The groups are shells around one centre, one inside the other: the same stretched ball of 3 dimensions in 9 sizes.
In the rows, 128 means zero.
Some rows, each with its group after it:
[111 120  81 116 104] -> (0)
[151 142  92 112  89] -> (2)
[129  65 104 169 109] -> (5)
[119  92  91 145  98] -> (6)
[153 180  84  77  94] -> (1)
[118  79  98 150 122] -> (2)
[ 91  73  87 147 125] -> (7)
[118  60 100 170 110] -> (5)
[ 98  56  94 165 121] -> (7)
[151 107 104 138 106] -> (4)
[110  55  99 170 119] -> (3)
[142 172  83  79 102] -> (6)
[ 90 116  75 111 115] -> (7)
[114  66  97 163 111] -> (2)
[104  87  87 142 111] -> (4)
[154 139  95 114  95] -> (0)
[160 112 106 136 105] -> (5)
[153 142  97 107 109] -> (0)
[168 134 105 119 104] -> (3)
[121  72  97 163 101] -> (8)
[102  85  87 143 111] -> (6)
[149 123  96 127  92] -> (4)
[134 180  77  70 102] -> (1)
[129  68 103 166 109] -> (8)
[151 158  93  90 117] -> (1)
[126  72 100 164 101] -> (8)
[149 188  83  66 106] -> (3)

New rows, each followed by its group:
[132 133  86 114  94] -> (0)
[ 93 101  81 123 126] -> (3)
[123  91  97 141 120] -> (0)
[128  78 102 155 118] -> (2)
[108  99  89 130 121] -> (0)
[130  89  97 151  98] -> (4)
[160 146  95 111  87] -> (1)
[168 123 107 129 104] -> (7)
[142  82 104 159 101] -> (8)
[162 129 103 123 101] -> (2)
[110  95  91 134 123] -> (4)
[150 112 100 137  94] -> (6)
[150 109 103 136 106] -> (0)
[139 153  89  90 117] -> (6)
[126 144  80 104  90] -> (3)
[161 147 100 104 112] -> (1)
[130 170  79  77 106] -> (2)
[152 174  87  79 103] -> (2)
[164 159  95  98  96] -> (8)
[ 99 113  79 117 114] -> (2)
[102  90  85 141 105] -> (8)
[122 166  77  77 110] -> (8)
[166 162  95  96  95] -> (5)
[130  87  97 154  96] -> (2)
[149 108 101 139  99] -> (0)
[114 139  80  97 115] -> (0)
[103  72  94 151 129] -> (7)
[106 122  81 111 114] -> (0)
[123  98  97 133 128] -> (1)
[133  99 101 135 126] -> (3)
[119 168  76  72 117] -> (3)
[ 96 105  80 123 114] -> (8)
[172 148 103 108 103] -> (7)
[115 111  89 120 124] -> (4)
[127 162  78  85  98] -> (8)
[123  90  92 149  95] -> (8)
[140  97 103 140 119] -> (8)
[132  76 101 163 100] -> (8)
[120 131  88 103 127] -> (5)
[ 87  82  82 140 119] -> (7)
[131  84 102 151 117] -> (6)
[131  78 103 157 113] -> (6)
[167 168  95  91  97] -> (1)
[115 150  79  86 119] -> (8)
[137  89 103 147 117] -> (2)
[122  52 105 178 112] -> (7)
[139  80 104 161 100] -> (8)
[134 119  97 117 128] -> (7)
[148  97 102 150  93] -> (5)
[117 105  92 127 123] -> (0)
[112  63  96 168 104] -> (1)
[158 152  97  98 110] -> (8)
[139 187  79  62 111] -> (7)
[121 132  81 112  92] -> (1)
[117  78  94 157 100] -> (8)
[155 105 105 144  97] -> (8)
[156 117 105 130 110] -> (8)
